There are 4 nested groupings, the coarsest first. Each group lies inside one group of the grouping before and may be the whole of it. The rows also spread widely along 17 directions, which tell nothing about the answers.
In the rows, zero is written as 128.
Known rows, each followed by its group in each grouping:
[ 90 120 152 114 146 102 196 120 107 152 149 113 109 122 111 183 147 138
 114 118 132 112 107 111 159 128 131 147 140]  gabo ter mide q_403
[140 153 110 128 141 103 127 127 125 128  99  99  94 118 135 114 100  77
 111  80 154  89 152 161 120 128 157 128 102]  gabo Vafi Buro q_97
[112 138 100 170 155 128  93  57 127 184 122  97 126 116  84  86 146 160
 124 167  38 127 117 130 167  83 183 110 128]  Gipo tubo Loz q_701
[166  67 179  80 141 142 166 129 101 120 168 111 162 144 119 161 126 118
 149 174 165 145 105  95 106 164 102 142 159]  gabo Noki zerof q_96
[111 158 154 122 141 151 133 118 120 192 100  90  84 176 128 127 124 116
 128 143 145  67 107 112 168 165 132 130 159]  Gipo zok Nivi q_39
[117 172 153 125 145 148 168 130 117 106 136 164 115 127 127 136 198 120
 114 105 125 134 136  66 143 133 159  97 101]  Gipo pimad getef q_620
[108 155 141 117 146 173 130 137 146 146 116 162 132 107 114 127 118 124
 133 112  99 138 105 110 123 150 126 105 132]  Gipo pimad sovu q_354
[133  95 127 138 121 122 104  89 143 112 116 162 118 111 135 142 213 138
 161 164  94 115 132 112 150 125 117 147 145]  Gipo pomip zit q_278
[140 177 110 163 174 145  99 121 114 118  95  83  93 149 132 138 121 124
 109  91 109 149 104 156 143 133 176 110  91]  Gipo pimad sovu q_347
[139 108 120 137 144 144 131 132 137 128 176 111 134 167 100 155  92 139
 140 116  92 112  78 173  94 164 149 166 106]  Gipo pomip Geg q_124
[116 113  91 148 141 164 110 136 142 147 105 124 119  85 103 121 166 221
 166 132 149  67 115 128 178 110 152 172 124]  Gipo pomip Geg q_271
[ 96 139  94 139  99 102 147 161 143 104 111 115 100 109 144  75 164 133
 112  71 129 150 156 154 147 105 135 114 102]  Gipo tubo Loz q_52
[119 175  92 140 152 109 166 118 120  75 127 141 140 155 153  25 194 133
 116 134 149 107 189  57 153 122 118 119  78]  Gipo pomip katab q_478
[132 160 171 122 158 172 104 163 154 165  95 172 147 100 110 193 129 113
 152  98 127  67  96 113  90 190  82 119 164]  gabo ter mide q_550
[120 122  83  68  96 104 181 102 115 113 167  86  97 128 167  81 123 131
 119 118 114 188 144 158 180 121 116 112 109]  gabo Noki Kapa q_294
[102  85 130 103 118 160  65 110 137 149  89 112 139  79 113 131 107 117
 147 152  94 173  95 168 139 143  92  99 187]  Gipo zok sis q_811
[169 119 131 127 127 150 136 187 189  73 157 149 139 115 151  58 118 135
 156 134 170 149 122 151 129 120 144 170  73]  Gipo zok sis q_811
[142 158  92 138 137 161 115 105  82 171 128  81 140  89  85 119  83 157
 134 131 200 102 126  58 103  92 160 120 109]  Gipo tubo Loz q_52
[176 149 115 137 178 123 130 118 148 128 100 134 132 115 140 124 142 164
 157 131  90 180 112 121 139 116 140 134 116]  gabo Vafi Buro q_97
[134 132 145 169 136 141 117 143 147 108 137 159 137 103 109 138 208 154
 142 130 145  89 126  84 129 116 149 150 103]  Gipo pomip Geg q_124
[173  89 168 104 143 155 134 160 139 104 131  97 108 131 144 118 177 134
 145 140 186 112 128 175 182 149 168 151 123]  Gipo pomip Geg q_271
[117 142 109 102 156 129 173 175 122 106 135 139 162 146 109  75 117 116
 123  64 149  69 163 137  90 181 117 114 102]  Gipo pomip Geg q_271
[114 107  79  91 121 168 132 118 100  96 165 149 151  89  97 182  80 149
 157 104 131 155  92 116  78 145 113 135 112]  Gipo zok sis q_811
[153 115 140 150 176 166 101 158 120 126  90 113 164 131  88  84 164 129
 130 114 128  85 153 145 111 141 182 102 128]  Gipo tubo Loz q_52
[ 67 129 158 173 135 124 171 150 108 173 129  99 115 166  96 211 120 142
 102 112 132 111  69  75  99 128 117 159 153]  gabo ter mide q_403
[148 112  48 111 106 109 128  68 123  68 158 164 130 126 138  88 138 112
 159 135  96 126 160 114  91 120 116 150  87]  Gipo pimad getef q_620
[ 78  89 122 142 106 136 108 124 164 104 174 116 126 140 136 127  77 107
 123 163  95 135  77 172 124 139  75 183 127]  gabo ter mide q_550
[152 120 173 108 144 159 170 132  97 191 172  75 140 164  94 173 131 152
 127 141 135 123  84  98 120 147 154 125 156]  gabo ter mide q_403
[134 129 133 129 160  71 149 124 124 145 151  98 118 123  86 131  76  72
 111  83 138  59 129 188 108 142 184 142  95]  Gipo zok sis q_811
[ 56 141  96 137  97 156 154 155 101 151 131  95 114 141 103 124  67 124
  96  87 178  80 120  84  86 123 122 143 121]  gabo Vafi Buro q_97
[148 106 109 134 151 121 112 135 159 167  83 129 130 107 110 110 132 176
 183 141 136  65 117 143 145 133 123 173 153]  Gipo zok sis q_811
[110 115  90 125 121 101 140 137 156 104 129 127 123 106 141  88 127 150
 141 112 120 147 129 159 146 124 101 151 110]  Gipo pomip Geg q_271
[122 107 113 109 165 158  97  99 108  61  84 124 114 138 155 146  98  79
 130 137 111 185 112 164 129 164 104 122 132]  Gipo pimad sovu q_354
[126 162 133 112 146 140 152 100 132 111 166 150 118 169 152 174 106  95
 129 133  77 158  87 112 108 173  87 134 116]  gabo ter mide q_550
[ 98 102 139 137 133 148 148 140 125 149 161  85 132 176 101  85 133 160
 127 167 148  67 107 116 160 137 146 166 132]  Gipo zok sis q_811
[153 136  87  94 102 153 139 105  86  95 221  92 152 136 114  79 159 151
 127 124 148 129 143  93 119 130 147 107  81]  Gipo pimad sovu q_354
[129 199 106 156 152 130 104 116 127 124 106 141 117  72 118 122 133 121
 123  95 141 133 132  91 130 102 153 100  82]  Gipo zok Nivi q_39

New rows. What belongs after each?
[147  74 132 166  97 151  84 171 162 110  67 108 105  83 141 104 152 110
 126 118 145 174 139 173 127  72 179 128 126]  gabo Noki Kapa q_294
[ 99 137 158 135 180  44 183 106  94 116 165  61 132 164 115 146 114  99
  78 115  82 220  91 145 149 134 135  98 113]  Gipo zok sis q_811
[133 163 166 109 159 128 146 134 133 131 142  91 140 151 162 115 143 139
 119 149 104 206  92 113 177 163  73  94 140]  gabo Noki Kapa q_294
[ 73  82  97 113 102 178 114 105 136 126  59 172 105 120 130 129 144 120
 147 134  54 169 124 129 123 129 114 114 177]  Gipo pimad getef q_620
[152 162 119  80 183 177 171 119  71  99 188 128 162 145 101 156 127 145
 129  99 136 107 123  89 105 179 150 107  89]  gabo Vafi Buro q_97
[138 152 157 154 155  61 133 102 177 149 119 169 125 127 138 125 128  89
 153 161 134  62 122  89 118 150  71 177 132]  Gipo pomip Geg q_271
[144 138  82 116 172 165 129 104 121  90 112 123 120 100 146  73 102 152
 143 155 161 146 141 126 175 104 157 145  81]  Gipo pomip zit q_278
[ 81 106 122 158 139  84 200 164 155 136 109 146 131 120 116  82 108 144
 122 120 149 122 135  97 124  92 128 173 116]  Gipo pomip zit q_278
[110 127  65 146  99 158  96 136 124 126 127  75 100 167 125  68 136 154
 131 110 127  75 133 164 143 132 151 145 108]  Gipo zok Nivi q_39
[110 136 160  96 121 168 152 156 111 155 166  78 145 151 115  79 188 142
 100 120 122 115 136 126 167 151 138  78 146]  gabo ter mide q_403
[ 93  80 109 108 122 109 183 132 122 110 140 138 110 150 128 161 116 135
 143 113 126 113 111 141 118 154 106 179 135]  Gipo pomip zit q_278
[173  97 123 134 110 137 117 176 119 107 101 110 153 103 118  82 188 144
 149 110 196 135 163  98 100 103 149 114 127]  Gipo zok Nivi q_39
[171 173 102 138 123 167  58  81 145 156  80 111  85 145 158 115 100  84
 143 138  96 154 115 141 114 137 140 101 127]  Gipo pomip Geg q_271
[131 101 139 112  97 122 155 160 127 156 162 116 137 102  94 141 174 163
 140  90 145 107 120 120 116 131 141 127 139]  Gipo pimad sovu q_347
[ 60 154  92 158 130 154 109 115 173 157  54 195 111  92 125 125  90 129
 146 125  81 124 109  94 112 120  85 142 143]  Gipo pomip Geg q_124
[115 118  70 141  65  49 173 162 171 154 145 143 103 113 112  86 158 151
 147  46  97  87 151 161  99 103 142 157 105]  Gipo zok Nivi q_39
[135 119  88 115 142 117  92 130 134  94  84 150 135  78 122 122 142 111
 153  79 103 128 148 178 112 148 115 108 125]  Gipo zok Nivi q_39
[145 125 133 130  92 139 159 144 130 146 174 140 164 166 115  92 177 133
 139 141 137  86 145  44  69 132 104 132 134]  gabo ter mide q_550
[164 152 139 129 125 130 154 135 105 123 119  99  93 212 159 141 222 148
 145 125 149 116 126  76 144 158 132 129 134]  Gipo zok sis q_811
[ 99 128 111 145 122 118 100  97 180 154  92 179 117 122 133 125  87  71
 146 139  59  85 119 143  87 143  76 158 152]  gabo ter mide q_403
[209 184 130 154 153 119  98 129 158 143  65 121 105  95 166 122 161 144
 161 131 164 158 129  84 141  97 133 131 117]  gabo Vafi Buro q_97
[122 178 158 170 147  83 133 144 140 173 139  62 104 174 127 118 146 136
 111 118 161  58 103 121 158 155 115 151 121]  Gipo pomip Geg q_271
[101 144  47 163 115 106 142 102 157  87 143 155  95 158 146  53 156 143
 135 121  90  74 160 132 142 109 142 179  64]  Gipo pomip Geg q_271
[139 160  96 135 142 157 157 135 149 108 140 129  78 135 151 119 189 198
 143 107 109 138 113 150 205 118 192 152  76]  Gipo pomip katab q_478
[ 89 102 189 137 116 151 125 165 162 140 141 139 120  98 107 176  87  93
 120 123 141 139  66 141 110 143 119 151 145]  Gipo pimad sovu q_354
[137  60 112  80  97 174 158 141 104  96 146 140 156 115 113 103 121 125
 151 140 162 175 141  95  84 119 136 124 134]  Gipo zok Nivi q_39
[129  92 113 150 121  91 151 128 131 124  85  98 119 146 140  48 150 112
 123 153 170 125 171 105 135  89 142 147 132]  Gipo pomip katab q_478
[124 134 128 144  99 141  76  94 145 146 176  90 135 153 121  73 113 106
 128 184 111 116 102 117 127 130 111 132 126]  Gipo zok sis q_811
[131  98  93 135 109 111 175 133 118 130 137 103 102 184 131 140 196 171
 136  95  75 129 128 146 126 122 154 151 131]  gabo ter mide q_403
[172 101  84  80 125 183 147 111 100 131 125 115 102  91 125 179 140 173
 158  99 112 186 116 159 139 105 194 116 122]  gabo ter mide q_550
[ 96 133 136 138 148 147 133 156 167 160 110  79 100 118 132  80  80 149
 115 135 137 144  91 186 198 121 152 147 123]  Gipo pomip katab q_478
[154 142  81 155 127 138  77 128 150  74 162 103 147 130 142  45 145 123
 125 128 107 116 148 169 125 118 132 132  70]  gabo ter mide q_550
[137 116 139 158 170 188  56 129 127 107 107 120 148  72  90 161  57  84
 120 129 149 124  98 150  81 119 169 134 107]  gabo Vafi Buro q_97
[131 176 148 134 189  80 179  92 147 148 135 145 133 145 129  58 138 108
 125 165 130  72 154  79 169 134 128 142 101]  Gipo pomip Geg q_124
[113 200 144 136 130 167  73 110 173 172 125 148 117  95 130 136  73 104
 141 149 113 130  71 100 130 147  89 117 130]  Gipo zok sis q_811
[ 92  84 144 101 161 154 167  84  97 175 111 135 106 117  81 158 147 141
 139 160 108  80 120 117 179 128 186 138 163]  Gipo zok Nivi q_39
[131 126  85 125  77 146 104  56 115 123 135 130 104  83 130  90 132  88
 121 155 127 177 159  84 117  60 169  99 101]  Gipo pomip Geg q_124
[149 124 171 151 130 179  89 146 124  95 138 100 125 154 128 132 153  77
 100 129 129 147 117 134 104 134 175 108 111]  gabo Vafi Buro q_97
[149  96 104 165 160 171 100 135 150 130  62 127 119 134 125 138  86 155
 166 151 133 144  93 135 107 115 147 180 131]  Gipo pomip Geg q_124
[141 147  90 146 113 126 140 108 103 125 156 105 102 187 126 104 184 139
 128 115 141  43 155  97 121 135 164 147  93]  Gipo pomip zit q_278
[169 101  91 137 134 132  52 142 157 126  54 101 138  96 143  74 168 161
 171 125 121 127 144 185 145 135 104 122 155]  Gipo pomip zit q_278
[176 154 108 105 126 148 131 105  75 137 157  88 126 112 114 164 160 167
 146 112 184 133 117  64 119 128 145 110 114]  Gipo pimad sovu q_354
[169  97 106 105 106 172 101 137 115 117 114  90  81 113 130 164  90 106
 148  96 171 142 109 191 113 128 189 140 114]  Gipo zok Nivi q_39
[136 145  92 174 152  87 135 121  93  94 124 109 136 173 126 179 146 132
 125  92 118 114 117  87  68 147  98 145 105]  gabo Noki Kapa q_294
[101 126 120 126 134 123  97  94 169 178 135 102 119 122 121  92 104 143
 142 165  75 104  91 179 181 151 101 146 153]  Gipo pomip katab q_478
[156 125 101 106  90 102 131 103 144 136 130  74  99 111 165  47 134 117
 124 140 130 214 147 153 170  85 147 101 117]  Gipo pomip katab q_478
[119 109  98 148 134 184 136 139 107 126 106 108 121 154 118 111 184 185
 138 141 146  82 137  93 145 109 159 156 129]  gabo ter mide q_403
[169 145 142 107 188 190  94  89 119 135  86 157 147 140 120 126  88  80
 159 170 114 123 118  97  98 171 129 106 143]  Gipo zok Nivi q_39
[123 115 145 108  91 129 113 135 126 122 170 116 111  71 111 204 128 113
 133  94 150 154  84 148 116 134 131 124 125]  Gipo zok sis q_811
[ 96 121 121 140 127  98 188 152 103 154 127 110 118 173  89 106 109  94
 106  82 159  46 152 108  82 135 165 143 118]  Gipo zok Nivi q_39
[120  67 167 176 110 131  98 107 116 123 101 123 130 154 114 157 187  94
 130 185 143 116 122  67  90 115 123 148 168]  Gipo pomip Geg q_271
[169  41 115 157 125 187  71 137 142  81  92 119 129 139 132 126 131 108
 152 163 122 145 122 178  90 107 168 168 132]  gabo ter mide q_550
[119 137 131 114 139 181 129 149 107 120 133 133 132  76  96 156 181 171
 135  98 155 122 119 106 154 125 171 102 114]  Gipo zok sis q_811
[ 95 141 156 106 133  88 148 112 111 173  73 101  76 108 127 151 142  71
 106  90 139  99 146 153 165 144 136  93 164]  Gipo tubo Loz q_52
[ 72  95 144  89 130 155 207 175  96 121 157  92 145 205 120 122 126 155
 115 119 157 124 106 105 128 190  84 139 154]  Gipo pomip Geg q_124
[126 122 138 110 161  81 166 121 148 103 120 158 138 117 137 111  82  71
 132 124 103 187 124 139 108 140 101 127 119]  Gipo zok Nivi q_39
[ 58 113 107 100 123 131 156 131 137  73 185 156 141 102 122  77 157 139
 124 129 148  56 151 134 172 155  91 157  97]  Gipo pomip Geg q_271
[ 86 119 100 173 104  96 130  89 143 189 142  86  91 116  94 108 125 152
 111 134  79 123 107 143 157  70 180 148 118]  Gipo pomip Geg q_124
[128 129 182 114 139 158 115 149 128 137 133 125 122 151 109 155 131  63
 120 107 147  51 120 152 102 193 134 118 144]  Gipo tubo Loz q_701
[126 167 152 114 158 179 123 127 139 142  76 186 127  94 129 142 192 113
 138 115 100 106 145  92 140 147 129  86 148]  gabo ter mide q_403
[137 131 105 120 129 119 132 147 138 141 109 154 126  80  97 148  71  97
 149  74 170  72 131 133  67 134 141 145 112]  Gipo zok sis q_811
[154  80  80 109  52 127 104 119 112 104 148  95 128 113 133 103 157 129
 147 118 125 203 137 132  91 100 126 106 131]  Gipo zok Nivi q_39
[155 113 145 101 157 113 157 121  75 117 115  91 108 155 125 206 129  98
 129  95 163 131 112 129 105 171 134 127 141]  Gipo pimad sovu q_347
[ 99 162  69 175 131  57 118  71 114 135 137  76 111 164 131  66 139 141
 121 153 116  86 137  94 155 109  96 155 104]  Gipo zok Nivi q_39
[172 167 124 128 113 156 152 129 132 137 185  84 147 182 153  46 123 137
 119 163 127 201 120  68 113 105 129 109  98]  gabo ter mide q_403
[150  76 153  98  97 193  92  98 114 130 170 128 132  99  96 169 162 117
 148 157 114 139 101 129 117 134 168 115 146]  Gipo pimad getef q_620
[199 140 187 118 196  97 153 103 158 185  64 162 117 104 120 132 156  86
 154 139 108 119 146 126 143 132 181 110 149]  Gipo pomip Geg q_124
[133 107 117 114 151  96 150  74 110  93 146 128 106 135 143 166 176 148
 152 156 113 137 111 117 171 141 107 165 124]  Gipo pimad sovu q_347
[208 132 133 123 173 128  88 111 110 138 128  90 142 122 116 194 115 136
 163 119 136 136  87 150  98 167 130 129 131]  Gipo pomip zit q_278
[143 120 144 168 158  68 170 162 132 123  64 134 133 155 124  89 220 124
 128  95 125 110 178 101 114 117 150 120 136]  Gipo tubo Loz q_52
[133 139 130 124 138 165  86 137 138 144 107 142 142  40  96 114  86 109
 146 128 199  79 130 109 115 118 136 128 119]  Gipo zok Nivi q_39
[ 96 129 117 159 158 166  81 116 177 131  79 139  87 139 149 141  95 152
 163 171  85 127  62 165 180 149  99 188 141]  Gipo zok Nivi q_39
[137 190  84 145 106  78 181 172 154 135 106 130  87 158 168 102 157 139
 134  50 155  85 156 104 107 127 102 154  97]  gabo ter mide q_403
[130  78 162 129 152 153 146 175 149 127  67 145 100 101 113 160 159 119
 137  94 144 110 127 185 145 133 198 143 142]  Gipo pomip katab q_478
[ 76  84 108 131  87 141 130 102 134 117 136 144 133 123 122  76 156 101
 115 160  90 124 155 109 121  97 117 130 141]  gabo ter mide q_403
[ 59 121 100  91 141  92 152 126 129  97 156 120 149 122 119  46 146 126
 113 107  79 109 152 181 180 167  84 107 123]  Gipo zok Nivi q_39
[149 115 100 101 146 140 113 128 156 121  94 156 109  86 135 151 118 145
 180 107 103 140 106 184 144 152 121 147 133]  Gipo zok Nivi q_39
[124  95 147 129  62 183  86 128 108 123 167  97 137 154 114  95 171  98
 123 168 168 103 132  79 100 131 129 114 144]  Gipo zok Nivi q_39
[154 148 142 122 208 121 137 100 109 156  72  99 110 158 126 164 148 143
 140 120  70 163  97 150 166 164 149 103 154]  Gipo pimad getef q_620
